The same things were measured in two ways. Each way mixes the same 9 hidden numbers, adds some noise and spreads widely along 5 directions of its own, which tell nothing about the thing.
Some things both ways: the first way, then the second way.
[ -5 -13  -1  15 -24   4  19  -4  14  -9  -3   2  13 -19]
[ -7 -15  -6 -10   1   0   3  -2   0 -18   0  -8   0   0  -9 -23 -21   2
  19 -17   6 -16   7   2  -8]

[ 0  0  8 -9 24 22  9  4  0 -4  1 22 17 21]
[-24  14  -2  -2 -12   5 -28 -11 -15   2  10 -15  12 -16  -3   2  -1  -6
  -7   6  -5  19  14  11 -23]

[ 33   0   7 -10   5  -2 -15  -5  -8   2 -17 -40   4 -11]
[-22  19 -26  -9 -17  -3 -16 -14   5   5  -4 -17  16  -3   5  -3 -10  -9
  28  12  -2   2 -17 -13   3]

[ -2   4  24  10  10  -3  -1 -20   5  -4  -1  18 -14   6]
[ -6   5 -33   5  -1   0   4  13   8 -13 -10   5   4  16   0   4  10   0
  36  -2  14  -9  -9  -7  15]

[  1 -13  -8  -2   7 -17   7   0   0  11 -19  13   3  -7]
[-12  12   1   4   4   4 -38 -10 -28   8 -10  -1  15 -21   6  -2 -23   2
   3  -5   4   2   7  11  -6]

[ 25 -21 -28   4 -13 -13   6  13  -9  21 -15   6  18  11]
[-15   6  -4  -1   4   9 -10  -4  -5   2  -5  12  14  -2  -6   6  -9  11
   2 -17  23  -4   3  16  -5]

[ 30  11   7 -15  -9   2  -7  10   7 -12   3 -21  11   2]
[-14 -30  12  -6   2  19  -9  -4  -5  -6  12 -10   8  -5  -1 -20 -15   7
 -19  -7  -3 -16  20  24 -41]

[  3  -7  -2   4   0  -7  -2   1  -4  19 -11  -3   5  -7]
[ -9   2  -6  -5   2   1 -12  -7  -1   4   0  -1  11  -1   1  -7  -8   8
  12 -10  10   1  -8   4   2]

[ 23   6 -16 -16   2  -8  -4   0  23 -12  20  -4   8  22]
[-13  -2  -7  -5  -9   6  19   5   5  -2  11   5  12  -5 -11   2   3   0
  -5  -5  13   9  10   8 -11]

[ 10  -4  10   0  -8 -18  11   7  -6  11 -10 -13  12 -25]
[ -6  -3  -1   3  -2   2  -8   6   2  -4   6   1   4   1  -5   0  -7  13
   9 -11  14  -6   1   9  -6]

[ 19 -23 -18 -15   3   7   5  14  -1   1 -10 -13  46  22]
[-21  -1   2 -15  -7  -3   3  -4   4   9  19  -9  -1  -5 -17  -5 -11  -4
 -11   2   5   4   9   0 -22]

[ -8  -8 -19  21  -1   3   7   3   0  -6  -6  -1  -9  24]
[-18 -32   3 -17  13  23   0  -6  -4  -9  11  -1  13  10   0 -24 -10  -3
 -19  -9  -2 -11  18  16 -23]

[-18  10  -1  -6 -24  -1  -3   0 -12  -3  10   5 -12 -23]
[ -5 -19  27  -2   8  19  -8  -8 -12   7  -1   9  11 -11  -2 -17 -22  19
 -21 -20  13 -12  17  30 -21]

[-24   6   9  12  -5  10   5   2   2   2   1  34   0   8]
[ 15 -28  -8   1  18  17  13   6   4 -23   2   9   8  17  14 -24 -11   9
  15 -15  -5 -20   8  -3  -3]

[ 20  11   2 -20  -4  10 -12  14  -6   1   8   3  22  32]
[ -7   4   9   4 -11  11  14  -2  15  10   4   4   7  -3  -4  -9 -13   7
  -5   8  -1  -2  14   3 -11]

[-26 -18  -5  15  -5   6  12  -7 -13  -4  -5  -7  -1  -9]
[-11  -9   0 -21  -7  -1  19  -4  17   5  11  -3  -2  12 -15 -19 -14   2
   8  -8  12 -13  -6  -9   3]

[-23  -2   3   1   3   0  21  -5   9   7  25  25   2 -22]
[ -2  17  13   6 -20 -10  -5  -3  -4  11  -4   0   4 -26 -16   1  -8  19
  10 -15  23  13   0  17   2]

[ -1   7  11   6  -6 -13  -1  -7  10   9   6 -15 -11 -21]
[ -7 -24   4   0   3   6 -17   0  -8  -1  -2 -10  12 -13   5 -21 -16  11
   2  -9   3 -13  -1  20 -11]

[ -4   4  -7 -19   7  -8  -9  10   9   1   8 -19   1 -15]
[ 12   1   7   1  -4  -4   0  -6  -7  13  -1  -2   4 -18   5 -17  -7   7
   8  -3  -3   9  -3  -4   3]

[-10 -13  -6   3   1  17  11  17  -8   2  -9  -4  22   9]
[  4 -25  -5  -9   7   2  15   9   5 -12  10   0  -5  12  -4 -20  -7   3
  11 -12   4 -17   4  -6  -4]

[ 19   2 -16 -11 -17 -12 -14   3  14   1   7   1   9  13]
[  6   1 -21   4   5   6  14   4   3  -6  -7  11  15   2  10  -8  -2  -2
  21  -1  -2   3  -1 -11  13]

[-11  -2   4  -1   3  20   1   9  12  11  15   9  22   6]
[ -4  14  -8  10  -5  -8 -22  -5 -14   4  -6 -15   6 -25   7 -10   7  -2
  16   7 -11  29   2   6   1]

[-15  -1  11  -9  -1   7   3 -20  15  -9  12  31  -4 -14]
[-11  11   3 -19 -26 -14  -3   1  -2   7  23 -13  -3   0 -22  -4  -4  -3
  10  -4  13   8 -10 -12  15]

[ -7  -4   9  15  25 -11   8   0   3   7 -21 -22  -7  -8]
[ -5 -14  -1  -7   2   5  -8 -11   1   0  -3 -11   7  -5   7 -27 -28   4
  12  -4  -6 -18  -2  -2 -12]

[-12  -5   0   6   4  -4   5 -10  -6 -11   1 -16  -9  -7]
[ -2 -19 -45   7  18  12  -8  17 -16 -26 -10   4  22   4  23  -3   8 -13
  23   0  -8  -8   0  -2   3]

[-38  22  18  -6  29  13   5   1   5   0  14   5 -13 -13]
[  3   7  15  11  -7   5 -29 -18 -21  12 -11 -15  16 -40  15 -25 -25   5
   0   6 -21  14  13  13 -14]

Other things, the second way, with their names:
<2>: [ -7  21 -30  10   6   8 -18   5 -23   1  -8  14  24  -3  16  21  20  -8
  11   4   3  22  -2  -2  13]
<593>: [-11  -5 -14   2  11   5 -32  -5 -21  -4  -5 -16  12 -15  17 -21 -16 -15
   7  14 -26   4  11  -1  -9]
<174>: [  2 -18 -16   2   8  16   2  -2  -3 -16  -7   1  14   0  14 -14 -16   4
  14  -7  -3 -23   6   0 -18]
<481>: [ -1   0   7   3  -1   4  -2  -9  -3  13 -17   5   1 -11  -4  -8   1  19
   7 -15  20  -3   0  19  -9]
<93>: [-34 -11 -12 -18  -3   4  -5  -3   2  -8   9  -6  -2  13 -22   5  16   3
  -2 -17  29  -3   4  22 -28]
<222>: [-18  24  -2   5 -14   1   1  -3   4  10   0   1   0  -4 -14  10  27   4
   0   3  14  29  11  17  -7]
<285>: [-20  -3  -3 -16 -12  -4   7   2   5  -2  20  -8  -3   6 -23  -1  13   1
   0 -10  17  12   2   7  -8]
<177>: [-10  -8  -5 -15  12  -1   6  -7  -5   9  -5   8   5  -1  -7 -15  -1   3
   3 -18  18   7  -4   8   7]
<706>: [ 14 -28   2   1  21  19  -2   5 -15  -8   4   9  21  -3  22 -27 -26   2
  -3  -7 -16 -12  10  -3   3]
<207>: [-26  14 -13 -10   5   8  -4  -7  -2   1   5   7  10  11  -9   5   7  -7
  -1  -4  12  14  10   5  -4]
<121>: [ -6 -21  -8 -18  -2   3  26   2  18 -14  11   4   4  17 -15 -12  -2  14
  15 -28  26 -14  -8   5   0]
<80>: [ -8 -11   3   4   3  11  -2   6   0   6  11   2   6   0   0  -2  19   8
 -14   0   4  13   8  19 -13]
<621>: [  1  -5 -18  -7   0  -1 -16   0 -14  -4   9  -8  21  -3  15  -9   0  -3
  19  -5  -6  10 -18 -10  18]
<630>: [-24   5  -2  -7  -4   5 -21  -4  -8  10  21  -8  11   1  -3   7  24  -1
 -14   2   3  29   1  16 -11]
<82>: [-10   5 -13  10   1  13 -28  -9 -17  -3 -12 -12  22 -17  21 -17  -7 -12
   7  17 -25  13  13   7  -6]
<669>: [  6  23 -11  16  -7   1  10  11   1   7 -15  14   4  -2   0   0   9  -2
  20  10   4  12   6  -6  26]
<665>: [  8 -10 -10  -1   7  12   7   3  -2 -16  -6   9  11  10   8 -17 -18   4
  21 -13   3 -20   3  -7  10]
<695>: [  3  18 -16  24 -11   6 -24   2 -13  11 -23  -9  26 -27  28 -13  -9  -9
  21  31 -26  11  -1  -5  20]
<79>: [  1 -14  -2  -5   2  -6  -1  -1   0   5  -6  -3  -6  -5  -6 -10  -4  18
  15 -19  21 -17 -12   7 -11]
<209>: [  6  -2   6   3  12  11   1 -15  -2   6 -16   8   9 -11  10 -22 -28  12
   8  -8  -2 -11  10   3 -12]
<423>: [-13 -22 -13 -12  10   5 -20  -2  -8 -18  12 -12   1  11   1 -10  -2   4
   9 -15   3 -14   0   8 -24]
<351>: [-14  23  37 -10 -19   2  -8 -27  -2  21  10  -8  -9 -10 -23 -16 -10   9
 -15  -5   5  17  22  14 -19]
<105>: [  3  15   3  17  -2   4 -16  -9  -6  16 -33   6   3 -19   6  -7 -18  18
  19  -2  11 -14   2  11  -2]
<303>: [  4  -1  12  -2 -10   3  23   3  15  19   6   5   3   2  -4 -20   0   3
  -1   9  -2   9   1  -6  21]
<569>: [ -1 -12  -6   6   1  10   1  10  10  -4   5  -1  12   6   9 -14  -5   5
  10   5  -5  -5   0   2   8]
<414>: [ -4 -22  19 -12   2  10  -5  -1 -10   6  21  -5   1  -1  -3 -22 -12   1
 -22  -3  -6  -4  15   6 -16]
<72>: [ -6 -13 -13   2 -10   0  11  11  13   0   5 -10   8  -5   1 -14   3  -1
  11  10  -4   3  -3   0   2]
<613>: [ -1   9 -23   5  -5 -12   1  -1  -9   1 -15  -4  14 -31   3  -4  -4  -1
  26  -3   6  17  -7   0   3]
<451>: [ -3   8 -13   5   4  -2   8   5   2  -3 -15  13   2  -1  -7   0  -7   6
  21 -10  18  -4   4   2   7]
<505>: [  7  -1 -13   0   6   2  11  14   0 -26   6  11  -8  24  -9   0  12   5
  24 -20  14  -5   9  -6   9]
<143>: [-31 -22   4  -8   3  15  -4  11  -3  -5  21   2   3   8 -21   6  10   4
 -29 -10  20  -2  22  32 -33]
<312>: [ -9  -5 -30  -2  16   4   4   1  -5  -9 -19   8  12  -1   6 -11 -12  -9
  21  -4   4  -9   4  -4   1]
<477>: [ 17 -15   5  10   4  10  15  11   5 -16  -1   8   1   0   1 -18 -27  14
  14 -12   1 -27  17  -1  -8]
<640>: [  5   2 -10   8  -8   6   3   0  13  -7  -5  -8   6   2  11 -24 -18  -1
  27  13 -19  -9   4 -14   7]
<371>: [  8 -18  18  -2   6  19   5  -9   8  -7   1   5   3   4   4 -28 -55  17
   3 -13  -2 -46  18  -5 -25]
<194>: [ -4  24  -7  -6 -14  -8   7  -6  -1  11  -7   0   3  -7  -8 -11 -12 -10
  20   7   1  10   2 -17  20]
<275>: [-17  20   6  -3  -2  -2  -3 -22 -13  24 -23   6  11 -32 -10  -9 -11   2
  -3  -8  16  23  11  19  -8]
<400>: [-10 -10   1  -1  -2   1   3  13   3   5  17   2   3  -1 -10   2  16   9
  -8  -6  14  14   2  16  -5]
<520>: [-10   6   2  -6 -10   0 -16 -15 -15  -1  -2 -12  15 -20  -1 -18 -11   0
   9  -8  -1  17   5  11  -2]
<227>: [  0 -13  -1  -1   5  14   2  -6   8   5  -5   2  16  -1  13 -21 -25   9
   7  -1  -3 -19  -3   0  -3]
<223>: [-19  20  -4   0  -7   2 -19  -9 -15  21  -5  -3   9 -19  -1   1  -9 -10
  -7  16  -2  11  11   1 -12]
<574>: [ -3  12 -15   5  -1  -2  -7   3   0   5  -4  -1   4   1   5  -7   1  -5
  19  11  -6   8  -2 -11  14]
<424>: [-21  30   8  -4 -26  -1  -6 -12  11  20   2  -2   0   4 -21   9  15  14
   5  -4  27  17  -5  14   4]
<254>: [-13   5   7  -9 -13  -3  -6 -10   7  16  -6  -4  -3   0 -14  -9 -11  15
  11 -10  24 -13 -10   8  -1]
<219>: [-26   3   1 -18 -14  -7  -2 -16   9  13   0 -16  -4 -10 -21 -17 -26   0
   6  -1  12 -10   0   2 -19]
<440>: [-11  -7   5  -4 -12   3  -4   3  -4  -4  13  -8  13 -13  -9  -8  -9   5
  -2  -7   7   6   7  14  -8]
<419>: [-16 -21  -6 -16   5   6  -5 -10   2  -3   5  -9   5   5  -2 -17  -5   5
   3 -13   7  -9  -3   9 -19]
<623>: [  2 -15  -4   3  11  10   9   9   4  -2 -11  13   4   6   2 -14 -19   8
  10  -7  10 -27   6   1   1]
<557>: [-14  17  -6   3  -9   1  22  -2  18  19 -24  20  -5   2 -22  13  13  19
  11 -12  45  -8  -2  17  -5]
<545>: [-13  -8  -6  -9   3   7  -3 -10   4   7 -14   3   8   1  -1 -15 -31   8
  12 -10  16 -33  -5   1 -10]
<374>: [-14  33   3  -4 -13  -3   8 -26  14  28  -9  -1  10 -16  -4 -13 -10   1
   7  11  -1  28   1  -4   4]
<165>: [-19   2  -6 -10 -15   3  -5 -10   8   4   3 -11  10   3  -6  -9   3   5
  11  -4  11   3  -9   9  -1]
<33>: [-14  35  20   2 -22  -6   9 -25  21  25 -19  -3 -16 -11 -26 -12   6  18
  11  -2  20  19  11  18  -8]
<476>: [-14  -2 -13  -7   2   1   0   3  -5   5   5   2  10  -5  -3  -2 -10  -7
   0   2   5   0   2  -3  -5]
<704>: [  2   4  12  -7  -3  -2  -6 -21 -12  15  -2 -10  10 -29   5 -30 -28  -2
   1   2 -16  14   8  -3  -6]
<453>: [  0   0 -28  16   1   6  -3  10  -3   6 -23   6  18 -12  18   3  -4   2
  20  10   3 -13  -7  -1   1]
<463>: [ -5 -14 -22  -3   9   4  13   1  -7 -20 -13   6  16 -13  -1 -11 -15   1
  18 -20  13  -6   8   9 -10]
<712>: [  2  -3  22   2  -9  10  13  -3  14   4   4   0 -10   6 -11 -23 -10   9
  -4   2  -2  -9  22   5 -10]
<7>: [-11   4   8  -5 -17   5 -16 -12  -4  -2  19 -22  10 -12   0 -16  -8  -1
  -1   5 -15  16  10   4 -16]
<494>: [  9  -1 -14   7   0  -3  27   9  12  -5  -9   9  -8   2  -7  -3  15  11
  23  -9  14   1   3  -2  -2]
<645>: [-18  21   1   1 -26  -1   6   4  10  15   7  -3  -2  -5 -20   7   2  -2
  -1  14  10   7  11   0  -6]
<546>: [ -4  32   2  12 -16  -1 -18  -6   9  13  -5  -5 -10  10  -2   2  19  10
  21  11   2  12  -1   0   8]
<528>: [-11   7  11  -8  -4   3 -16  -7 -14  14   7  -1   3  -7  -7  -7 -13  -1
  -8  -2   4   3   7   2  -4]

Some of these things the first way, each followed by its name:
[-12  -7   3   3  -8  22   5  -9  10  -8  20  25  13   8] => <285>
[  5 -19 -12   1 -13  10   0  21 -21  15 -11  -7  29  15] => <574>
[-12   7  13   5  -6  21   5  13  -5 -12   7  28   6  26] => <712>
[-12  15  12  -7   8 -10 -12  -9  15  -3  -3  10 -10  -5] => <209>
[-24  22   7  -3   4  23   0  -9  17  -3  19  18 -11  -6] => <520>
[ -2  -6   7   0   9   3  -3   4 -16  12  -5  18   0   8] => <105>
[ -7   1 -12  -3  29  11  -7   7   3  28  -3  15   1  19] => <621>
[ -1 -19   3   7   9   3  12  -6  -4  -6 -16 -31  13 -11] => <219>
[-25   7  14  -4   6  19  -9  -5 -15   3  13   4  -6  -3] => <630>
[ 6  9  7  3 24  2 15 10 18 -3  3  0  5  7] => <7>
[ 20   3  -4  -5  42   5   5  11   4   2 -14   5   7  34] => <174>
[ 35  -3   3   1  18 -42  14  13  15  -1 -43  -3   9   2] => <371>
[-41   0 -11   8  -4  19  -1   9 -21   8  20   9  -6  24] => <303>
[ -2 -10  21   6  -4  11   3  -9   0  -1 -11  12  13 -16] => <423>
[ -4  -4  16 -12   5   9 -15 -16  13   7   9  24   8  -5] => <79>
[ -8   0  -3  -1 -17  15  13  -2   8   2  26  27  16   2] => <440>
[-36  -4  12  12  -6   7   1 -10  -5  -2  31  27  -9   4] => <80>
[-24  -4 -27  -6  -7  20  -6  -3   2  -3  17  -1   3   8] => <275>
[-25 -24  -2  -6   7   8   5  -8 -21 -14  -1   6   8   2] => <223>
[  2  17  -3 -13  -3  -2 -23   3   3   0   2 -39  -2  -3] => <374>
[ 25 -19   0   6 -19  -4   2 -10   1 -18  -1 -25   1 -15] => <93>
[-20  -6   2   7   7  -2   6  -3   8  13  21  22   3  15] => <400>
[  1 -12 -11   9 -10  -3   0  -4  -2  -4 -10  12   3  15] => <207>
[ 13  17 -16 -11  16  -5   6   3  26  -8  -2 -33   2  -1] => <463>
[ 0 -6 -1 17 15 -7  7 -3 21  8 20  3  2 31] => <72>
[ 18 -12   5 -13 -20  -2   2  -2  -4 -22  16   4  18   6] => <645>
[ -8  22   9   1  13   9   0  -6   6   2   0 -15 -15  -9] => <121>
[-11   4  10   6   7  12  16   7   8 -10  -8  42   1  12] => <505>
[  7   0   4  -1 -19  -5  -2   0   0 -21  23 -18  -6 -13] => <222>
[-47  -4  20  36   1 -11  21 -15 -10   6  10  13 -22 -13] => <569>
[ -6  17 -13 -21 -16  -1 -13  19  -9   9  -8 -12   7  -4] => <706>
